There are 3 ways to turn a row about zero (a turn may also mirror it). The second row of each pair is the first, turned, with some noise. The first 27 pairs use one turn. New pairs use 2 turns, one after the other, and a turn may come again.
In the rows, 128 means zero.
Some pairs, each with its turns in order after it:
[126 133  81 103 164 138 160 165]
[112 183 162  82 138 140 136 135]  U

[107  84  80  96 136 128 150 176]
[136 131 108 122  81  67 149  84]  B

[106 103 127  88  78 116 123 178]
[ 99  98 102 108 131  88 181 107]  B

[173  92 151 114 152 156 108 167]
[124  76 164  91  93 115 102 122]  K

[163 173 154  87 145  96  94 164]
[111 137 149 159  95 184 108 182]  U

[ 99 170  82  86 134 106 109 175]
[ 97 189 146 109  99 157 137  79]  K

[ 96  80 139 175 120 123 169  93]
[148 109 109 141 189  87 164 147]  K

[ 97 118 125  76  88 130 154  92]
[161  92 188 127 141 108 120 109]  U

[ 87 149 179 127 170 117 145 127]
[172 127 168 145 156 102 144 167]  B

[139 176 115 138 156 120 172  92]
[127 146 120 158 112 157 168 179]  K

[ 85 122 106  85 148 150  84 112]
[115  92 165 155 129  86 100  91]  B

[161 169  87 149 122 160  84  82]
[118 135 115 147  65  61 158 149]  U

[ 92 100 147  85  79 177 156 163]
[169 147 181 148 131  71 100  88]  K

[103 125  77 153  97 135 127 141]
[149 137 108 137 141 137 156  74]  K

[155 179  85 147 153 131  93 113]
[104 118  91 139  93 194 145 117]  K

[164  96 124  99 163 113 104  93]
[ 92 103  93 108  90  99 120 151]  K

[ 77 102 166 137 159 126 139 140]
[185 109 127 135 139  86 135 152]  B

[108 140 174  91 125  92  93 156]
[110  83 144 143 134 176  93 160]  U

[130 142 138 117 168 145 107 132]
[121 136 118 114 118 128 110 173]  U

[117 169 176 102 155 114 125 105]
[157 102 128 114  96 149  86 161]  U

[111  93  97 118 129 121 123 134]
[114 125 143 116 160 124 159 129]  U

[179 110 100 148  88 165 105 101]
[136 150 118 185 124  73 165 120]  U

[141 158 147 119 162  87 115 176]
[111 131 154 135  92 119 161 184]  B

[106 180 122  80 172 156 109  97]
[118 132 199 183 144 115 111 112]  B

[ 80 101 161  77 106  89 103 149]
[105  80 129 114 156  60 153 145]  B

[133 147 112 152 106 147 168 145]
[150 153 120 113 121 161 157 103]  B

[168  83 120 134 169 100 154  76]
[118 101  84 107 115  94 163 189]  K

New pairs, each followed by its turns in order:
[113 135 136  80 124  92 162 145]
[139 167 159 104 138 103 158 159]  B B

[ 78 160 169 100 171  92  93  90]
[179  65 196 120 108 114 143 122]  K B

[177  76 164 174 160 168 134 116]
[149  82 104 116  93 180 153  66]  B K

[127  91 149 113  80 114  96 149]
[112 140 120 113 130  75 172 101]  B K

[127  94 165 110 123  79 167 145]
[113 158 165  97 113 187 144 121]  B U

[ 81 156 104 138 125  96 163  77]
[164 118 135 139 106 154  93 193]  B U

[123 156 165  88 135 112 154 101]
[162 138 162 138 116 126 147 169]  B B

[143 174 179  84 157 122 104  78]
[123 126 155 123 172 166 107  49]  K K

[157 135 177 154 123 146 145 170]
[156 163 104 133  98 154 158  94]  B B

[166  88 121 178 169 119  94 132]
[142 130 164 105 201 117 149 136]  K U

[138 154 115 169 143 150 178 179]
[149 167  82 172 162 146 154 141]  K B

[123 115 160  99 128 108 131 173]
[104  83 158 148 123 133 121 112]  U K

[110 166 143 167 172 107 109 157]
[174 112 137 179 149 109 136 107]  K B

[104 177 117 108 138  94 105 100]
[171 137 142 111 141  84  92 108]  U K

[162 149  88 128 141 122 156 118]
[126 151 109 118 131 149 166  90]  K B

[ 94  99 157 135 102 125 127 128]
[137 126 113 137 115 107  78 138]  U B

[124 170 104  79 150  96 111 177]
[128  90 171 136  92  96  71 119]  K U

[127 144 148 177 153 123 144 173]
[113 152  84 139 118 159 175 118]  B B

[105  98 123  99  84 109 177  85]
[122 166  89 161 164 131  91 177]  U B

[178 124 115 129  89 144 150  95]
[109 133 143  87  95  78 123 150]  B U

[142 162 132 129 156 164 110 101]
[156  97 133 138 167 123 130  91]  K K

[127 150 144 180 163 134 176 109]
[125 182 102 108 166 147  97 105]  K U

[107 104 177  83 158  93 116  93]
[123 125  63 178  81 118 132 132]  U B

[161 104 134 122 106 105 176 156]
[155 146  95 123  86  88 107 137]  U U

[140  98 114  80 122 161 165 123]
[100 138 108  76 143 142 145 160]  K B

[105 148  82 147 107 163 178 175]
[202 158 102 144  95 119 104 102]  K U

[138  84 153  77  98 172 163 137]
[138 143 115  66  97 122 191 107]  B U

[110 174 164 134  88 108 152 140]
[134  94  86 161 149 114  85 115]  U K

[105 163 109 123  90 162  80 122]
[167  99 103 119 173  90 117 134]  B U

[ 83  91 112 102  90 153 174  97]
[197 112 107 131 123 166 140 174]  U U

[145 115  88  87 109 137 102 145]
[ 84 126 137 102 169 139 108 109]  K B

[101  89 162 107 135 152  83  96]
[100  71  98 108 143 146 169 143]  K U

[176 122 132  87 141  88 168 126]
[156 185 152  97 101 139 100 106]  K K

